The rows of a group lie close to one hidden flat surface of 8 dimensions, which passes through zero. Surfaces can cross.
Some rows, each with its group after it:
[  3  11  18  21  14   3   2  14   5  -2  -2 -13 -10  13   0   3] -> Q520
[ -3   2  18  14   0  -1 -12   3  -8  -8 -13   4   2   5   1 -14] -> Q830
[  4  -9  -8  -4 -14   6 -13  -9  19  -8  21  -5   0  11 -30  -9] -> Q216
[  1   2   8   9  12   7   1  -6 -15  -3 -31  -4   0  16  23   7] -> Q830
[ -1  -3  -7 -14   9  12 -13   9   9  -7   3   4 -10   8   6  11] -> Q520
[ -3  -1   5 -11  -6  26   0  19   2  -8  10 -21  18   3  21  22] -> Q930
[ 15  -1   0   0  -6 -10  -4  10  -5  12 -20  20   9  12  15 -15] -> Q49
[  6 -12  -7   1  -8 -11   2   9   3  16 -14  22   7  -3  -6   2] -> Q700
[-17  13   0   1   9   2  -3   5 -30 -12 -11  -5  -7  -1  17   2] -> Q628
[  3  -8  -9  -5   0   9  19 -16   5  10   1 -10   8  -6   1  19] -> Q830
[ -6  -3  14   6   9 -18 -15  24  11  -6  -7  26 -12 -16  -7   3] -> Q49
[-10   9   6  -6  12   0  -6  -6   7   1  21   8 -21   1  -4 -19] -> Q520
[  8   4 -13  -6   8   2  16  -6  -3  16 -12  -2  -5  11  14  14] -> Q930
[ -5  -5   7   5  -9  16   0 -15  11 -14   9 -15   9  13 -15   7] -> Q930
[-15  11   8  -6  10   2  -2  16 -11   9  12  10 -12  -5  11 -15] -> Q628
[ 10   8  -9  -9   5   0  -6  -7  15  -4  19  -6 -15  11  -7 -11] -> Q930
[ -7 -10   5   9  -7  -2  -1   8 -12   1 -14   6  15 -18  -1   2] -> Q930
[  4  10   5   4  18   8   7   1  14  -4   0 -14 -14  16   8  22] -> Q520
[ -8   3  -5 -13  -2  -2   0 -17   3  -8  16   4  -7   0  -7  -4] -> Q628
[-22   8  15   9  13   0   7   2  -5  -6  10  -9 -11 -11  -3  13] -> Q830
[ -7   2   4 -11  12  11  13 -24  -7  10  -1   1   0   6  23  -1] -> Q830
[ -2   7  -9 -13   3 -14  -4  -4  -9 -16  -5   7  -7  -5  12   6] -> Q216
[  9  -2 -13   1  -3 -29  -6   0   3  -7 -17  22  -5  -9  -8   5] -> Q930
[ -7   4  15  -9  -1   1 -10  19 -11  -9  -7   9  10   2  33  -3] -> Q520
[ -6  -6   4  -2  -7   3  -1   2  -6   7   7   4  11 -12   3 -13] -> Q700
[ -6  -4   4   5   7  20 -14  25   2  11  10  -8  -7  -4  -9  -9] -> Q700
[  7  -1  -3  14  13   7  -6  26   5  22   0  -3 -17   2 -12  -5] -> Q216
[  0   1 -13 -10  -4  -6 -17   0  15 -17  16   5 -15   6 -21  -1] -> Q216
[ -6   3 -13 -25 -10  -9  -5   5  -2 -13  13  12   3  -7  10   6] -> Q216
[ 13   2  -9  -4   8   9  12  -9  -4  31  -7   0  -2  14  16 -11] -> Q930
[ -3  -2  -5   1   0  -6   8  -1  -3 -10 -16   4   2  -2  -1  27] -> Q930
[  0   2 -14 -17 -12 -11  -4  -2  16  -4  29   7  -7  -4 -19  -5] -> Q830
[ 28  -3  -9  12  -4 -11   2 -23  -3  -3 -27  -7   7  14   3  -7] -> Q830
[ -4   8   9   3  -3 -20   8 -14 -11  -9  -4   3   5 -10  10 -10] -> Q700
[ -1   6   8 -10  -5 -23   7   3   1  -5  -4  21   7  -4  17   3] -> Q49
[ 12   4  -6  14   5  -1  12  -5   8   7  -2 -16  -7   5 -16  10] -> Q520
[ -1   1 -16  -2   1   6  -8 -15 -26  -8 -14 -12   0   0  13  -8] -> Q628
[  4  -1   1   5 -10   5  -3 -26   0 -12   9 -17   9  -2 -10 -14] -> Q700
[ 10  28  -3 -18  -2 -23  17  -8   2  -2  19   3  -8  14  21  -7] -> Q49
[ -5   9  -2 -11   2 -14   3   0  -3  -4  10   8  -7 -12   8  -3] -> Q520
[ 13  -6   6  27   1  -7 -14   0  -1   4 -18  -3   0  -2 -18 -21] -> Q700
[ -7   8   4   3   1  -2 -10  29  -1  -5  10   3  -8   0  -6  -4] -> Q628
[ -9 -11   8   8  -4  -1 -11   2 -15  -6 -18  13  11  -8  -2  -7] -> Q49
[ 10   5  -9 -19   0 -14   8  10  12  18   5  24  -3   8  12   1] -> Q216
[  5   5  -3   2   9   6   7  -5  -5  13   3 -13  -4   3   6  -4] -> Q49
[  4  -8   9   7 -12  -3  -2   9  -4   4  -8   5  19  -6   0  -9] -> Q830
[  7  -3 -12 -17  -1   3  11   2   3  15   8  -6   8 -10  13  10] -> Q700
[  0  15   3  -7  18   0   6  -9  13   4  12  -3 -21   9   9   0] -> Q520
[13 -2  3 -8 -8 -6 -7  0 14 -3 -2 11  9  9 10 -7] -> Q930
[  4  -7  -6  -1  -4   0  10 -15  -3  -6 -12  -5  11  -3   6  22] -> Q628
[ -5  -5  -8 -17  -9   4   9 -25   5  -3   4   7   3  18   1  12] -> Q628
[  0  -2  -2  -7   1   1  -2  -1  -1  -8 -11   5   3   1  15  10] -> Q216
[ 6  1  2  4 10  0 -6  8  2  9 -9  7 -8 10  4 -8] -> Q700
[ -8   5   0 -21 -13   1   4  10  -5   3  21   2  11  -5  16  -6] -> Q49
[ -9   3   7   3   0  -7  -2  16 -11  -4 -15  12   0  -2  10   2] -> Q49
[  6  -5  13  12 -12  -2  -7  -5   0  -6  -8   0  13  10  -4 -12] -> Q520
[-8 -3 29  9 12 11 -6  0 19 -4 -2  5 -4 11  4  0] -> Q216
[  0   1  -1  18  15  14 -15   9   0  -4  -8  -8 -18  13 -17   3] -> Q628
[-14  11  13  -5   6  -9   8 -16 -13   2   3   8  -4  -7  21 -17] -> Q628
[ 10  10  -5  -3   0 -19   4 -12  18 -17   5   4 -13  11 -10  15] -> Q49
[ -5   1   8   9  12   8   6 -25   3  -3  -5  -9  -7   9   0   3] -> Q830
[  7  -6   6  31  -6 -18  -3   2 -11  -3 -22   1   7 -20 -20 -11] -> Q700
[-10  10  -9   1   0  -8  12  15  -5  -7  14  -7  -9  -9 -16  24] -> Q216

New rows. What belongs after each?
[ 11   6 -20  -5  -7 -22  18 -17 -13   7 -10   3   2  -2   6   0] -> Q216
[ -6  -1   8  -7 -11 -26 -11 -11  12 -21   7  24   1  -7 -10 -10] -> Q49
[-13   7  -3 -10  -2 -15  -8   6  -3 -30   8   5  -6 -11  -2  11] -> Q520
[  3 -12   2  13  -5  -1   0  10 -13  15 -19   9  15 -10   2  -6] -> Q700
[  6  -8 -12  -3 -12  15   6 -21  -2  -3  -1 -16  12  12  -7  11] -> Q49
[-11  -9   9   5  -1  16 -16  11   1  -8 -11  13  -1  23 -14   5] -> Q700
[  6 -12   7   9  -9   0   4 -23   1   8 -16  10  14  12  -5 -10] -> Q930
[  2 -16  -4 -14 -13  12  -2  -3  15  10  14  -2  16 -13  -4  -2] -> Q49
[ -7   4  21  -3   5  -3  -1   3   8   5   5  14  -2   2  17 -14] -> Q216
[ -8   3  -1 -12   4  22   1  -6   0 -17   2 -12   1  23  14  27] -> Q700
[-8  1 17 13  7 13  4 15 -7  9 -8 -5  4  1  8  3] -> Q520
[ -1   7  15  17  11  -3  -5   1 -10 -12 -25   5  -9  18   8  -2] -> Q700
[ 11  -7  -4  -1  18   8 -17  15   7   6 -22   9 -11  10  15   5] -> Q216
[-22  -6  15   7  -6   7  -4  -5  -7 -22  -1   0   3   2 -15   9] -> Q520
[  3   6  -4  -3  10   3   6  10  -9  18  -2   0  -3  -8  22 -10] -> Q830
[  2  -1  -6 -14 -12   1   1 -15   7   3  27  -6   6  -9  -4 -18] -> Q700
[  8   8   3 -12  -2 -14   0  -1   8  -7   0  11   0   7  17   1] -> Q930
[ -7  17   9 -14  -1 -26  -6   1   9 -27  15  13 -12  -1  10  -3] -> Q930
[  0   2  10  -4  -7  -3   4  -4  14   9  17   9   3   6  -4 -16] -> Q216
[ -4   4  -5   1   4   7  -9  -1 -14  -7  -6  -3  -7  11   3  -6] -> Q628
[ 12  -7  -3  -1 -10   6   6   0 -12  28  -6   3  20  -5  17 -23] -> Q216
[  5  -9   6 -11  12  11 -23  15  20   2  -3  15  -8  12  11  -5] -> Q216
[ -4  -5 -33 -18  -7  13 -14  -3 -16 -12   8 -11  -4  -6  -6   5] -> Q628
[  6  22   0   3   2 -10  10  -5 -20   8  -6  -1  -6  20  18 -22] -> Q49
[  5  -5  14  26   2  15  -6   4   6   7  -5 -12  -2  16 -20  -6] -> Q520
[ -1   2  13  23   1   1   3  17  -5  -3  -9 -12   4   0  -8   7] -> Q520
[-14   6   9   4  20  17  -8  23  -6  15   3   5 -19   7   3 -11] -> Q628
[-14  -7  25   6  -4  20  -9   0  11 -12  14  -9  10   2  -6  -5] -> Q216
[ 14  -1 -22   7   3  -3   2  -1  -6   4 -14  -9  -8   3 -13  11] -> Q216
[ -3   9  11  15  19  -1 -15  17  -1  -1  -6   5 -22   9  -4 -15] -> Q700
[-19   7  11   0  -1 -12   1   5 -18 -15  -4   8   2 -13  10   1] -> Q49
[ 20   9 -10  -3  -1 -25  13 -25   5   0  -7   4  -2   2   9  -3] -> Q700
[22 -2 -1 -3 10 -9  7 -8 30 11  0  1 -9 -3  2 11] -> Q49
[ -7 -11   9  -1   3  -7  -1 -20  13 -13   5   3   2 -23 -11   6] -> Q49
[-9  3 11 -3  0 12  0 29 -9 11 -5 14  2 19 16  1] -> Q628
[ -9   5   2  -4   1 -13  10 -15   4 -15   9  -3   0 -16  -3  14] -> Q628
[  1  -1  -8  -4  -7   0  -7  -9   4 -17  11  -9   0  -3 -12   5] -> Q930
[ -9   3   1 -15 -19   7   5  15 -27   8   2   6  23  -3  26 -15] -> Q49
[ -4   4   1  -7 -15  -6   7  18 -14  -7  -6   5  18  -1  17  14] -> Q628
[  0  -8   6   1 -14   1 -13   4   8  -6   6   8   8   4 -19 -13] -> Q830
[  9   5 -10  24   1 -12  19   4   2   9   0 -19  -5 -11 -27  16] -> Q520
[ 14   2   3   1  13 -11   0   0  21  13   3   6 -13  -4   1  -7] -> Q49
[ 10   4   8  14   2   0   6 -14 -15  -3 -20 -19  12  -4  23 -11] -> Q700
[ -9  -3  21  11  -5  11   2  -6   8  -2  13 -10   8   3 -15  -5] -> Q216
[-11 -13   2  -5   4  24  -1   3  -2   5  -6   1   4   6   1  15] -> Q520
[ -6 -11   6   8 -12  -5  -5   6 -11   0 -11   7  17 -22  -3  -7] -> Q930
[ 13 -10 -15 -11 -10   1   3 -10   9  -2  -8   6   9  12   1  16] -> Q216
[  1   6   1  -6   2  -7   2 -10 -13 -10 -16   4   2   9  26   2] -> Q830
[-14   4  15  17   4  -7  -4 -11   7 -13   6   4 -12   8 -29  -6] -> Q930
[ -3  -9  -7   2  -7   3   6   3 -16   1 -12  -5  15 -19   3  14] -> Q930
[-16  -8   5  -6   5  18   8   2 -12  15  -2   3   6  -2  10   5] -> Q520
[-15  -2   1 -14   0  12  12   8 -14   7  -4   6   6   5  19  21] -> Q628
[ -8   0   7  -4  -8 -14   3 -15  -8 -13  -6  13  11  -7   6  -4] -> Q49
[ -6  -8   2  -5   5   6   4   6  10   6   9  -3   2 -21   1  11] -> Q49
[ 10  -1   0 -10  -6   4 -11   5  14  -2   9  -3   4   5   5  -9] -> Q930
[  1 -11 -11 -12 -19   0 -11  -3  19 -21  10   4   6   7 -24  16] -> Q49
[ 13  -1 -17  -8  -6  -3  -3  -3 -10  14   7  -6   5 -16   5 -23] -> Q930
[-16  -9   8   3 -13  -8  -4   2  -6 -13 -14  26  10  10 -15   9] -> Q700
[-9 10 15 -4  4  3 21 -8 -2 -1 -5  3  5 18 25 18] -> Q930
[ 10  -6  -6   6  -6 -21  -3 -24   7  -7 -13  18  -3   7 -17  -6] -> Q930
[ -1  10   3  -2   8   6   5  -7  -8  -7  -3 -14  -2   5  22   5] -> Q700
[ 17  -1 -20  -2   0 -13  14 -15   0   0 -23   3   1  10   4  25] -> Q216
[ -1 -14   0  15 -10   7  -2   1  -8  -6 -21  -6  16  -2 -10  17] -> Q700
[  3  -4   0   1   3 -11 -10  10  10  10  -9  32 -10  17 -10 -13] -> Q700
[  6 -13 -13  -6   2  14   0 -10  10  10   5  -5   0  -3 -10   4] -> Q628
[ -6  -2   8  10   9  15  -7   2   9   0   4  -7 -11  13 -16   2] -> Q520
[ 11 -11 -10  15  -2   5  -2   3   3   2 -10 -17   7 -12 -17  12] -> Q700
[ -2  -5   3  10   3 -11  -7  13   8 -13 -14  13  -6   0 -18  18] -> Q930
[  2   6 -11 -16  -9   6   3  14  11  -3  27  -8  -2  12  -3   9] -> Q49
[  5   6 -10 -13   9  10   6   1   5   6  15 -16  -6  -2  13   6] -> Q700
[ -7  -2   7   7   1 -13  -8  15   2 -15 -11  13  -2  -9  -9  12] -> Q930
[  6   5 -19  -7   9  -3  -8  12  12 -17   8 -10 -20   3 -12  22] -> Q930
[ 1  0  7  3  1 -3 20  1  1 11 -9  4  7  4 11 17] -> Q216
[ 26 -10  -8  -4  -7  -8   5 -37  17   6  -8   4  10  14  -3 -11] -> Q49
[ -5  -1   5   4  -1  -8 -10  17  -3  -7 -13  15  -2   1   0   6] -> Q49
[ 14  -9   6  -6  -8   0 -21  12  21  -2   4   8   6  10   2 -12] -> Q930
[-12  -5  15  15  10  16   9 -20  -1  -1  -6 -13   0   2  -6  11] -> Q830
[  5  -9 -13  11   0 -11 -10   2   2  -9 -15   8  -7  -6 -24  13] -> Q930
[-13  -7  13  -8  -2  15  -2  -9   2   6  12   8   4   7   4 -13] -> Q830
[ 19  -8  -2   2   6  17 -11  -6  19  13  -2  -1  -4  23  -2 -13] -> Q520
[ 11   8   1   9   3  -9  12 -10 -17   7 -28   0   3  15  19  -2] -> Q49
[-13  -4  12  17   8  20 -13  28 -10   3  -2 -11   0  -8  -6  -7] -> Q700
[ 17 -10  -1  -2  -3  -4   3 -25   9   6  -8   4   7   2   1 -11] -> Q49
[  9   1  27  12  -1 -14  18   5  18  16  -9  13  14   1  11   2] -> Q628
[-14  19   9  -6  12  -4   7   4 -12   7  20  -1 -13  -7  15 -17] -> Q930
[ -4  17  10   8   5 -18   6 -13 -10 -16   5 -11  -6 -18   8 -10] -> Q700
[ -4 -18  -5 -10 -21  11 -15  -8   7  -3  16   4  16  -3 -16 -16] -> Q49
[  4  -1 -12  -7  -5   8  -2  -1  -2  -4   7 -15   6  -7  -1   5] -> Q930
[  5   9  -7  -9  -8 -23   4  13 -12  -7  -3   5  10 -19  19   3] -> Q520
[ -5  -6 -18  -4   8  15   2 -27  -7  -8  -7 -13  -7  -4  -4  20] -> Q628
[ -6   0   6  -6 -10  -7   4 -35   8 -16   9   4   4   7 -11  -1] -> Q830
[ 18  -6 -23   2  -7  -2   6 -11 -13   9 -18  -6   9   2   1   6] -> Q216
[ 20  -9  -4  -3  -5  -5  -9   1  14   5 -13  15   8  13   4  -2] -> Q930
[ 12 -14   5  -8 -17   1 -12  13   4   0  -5   7  25 -10  14 -11] -> Q930
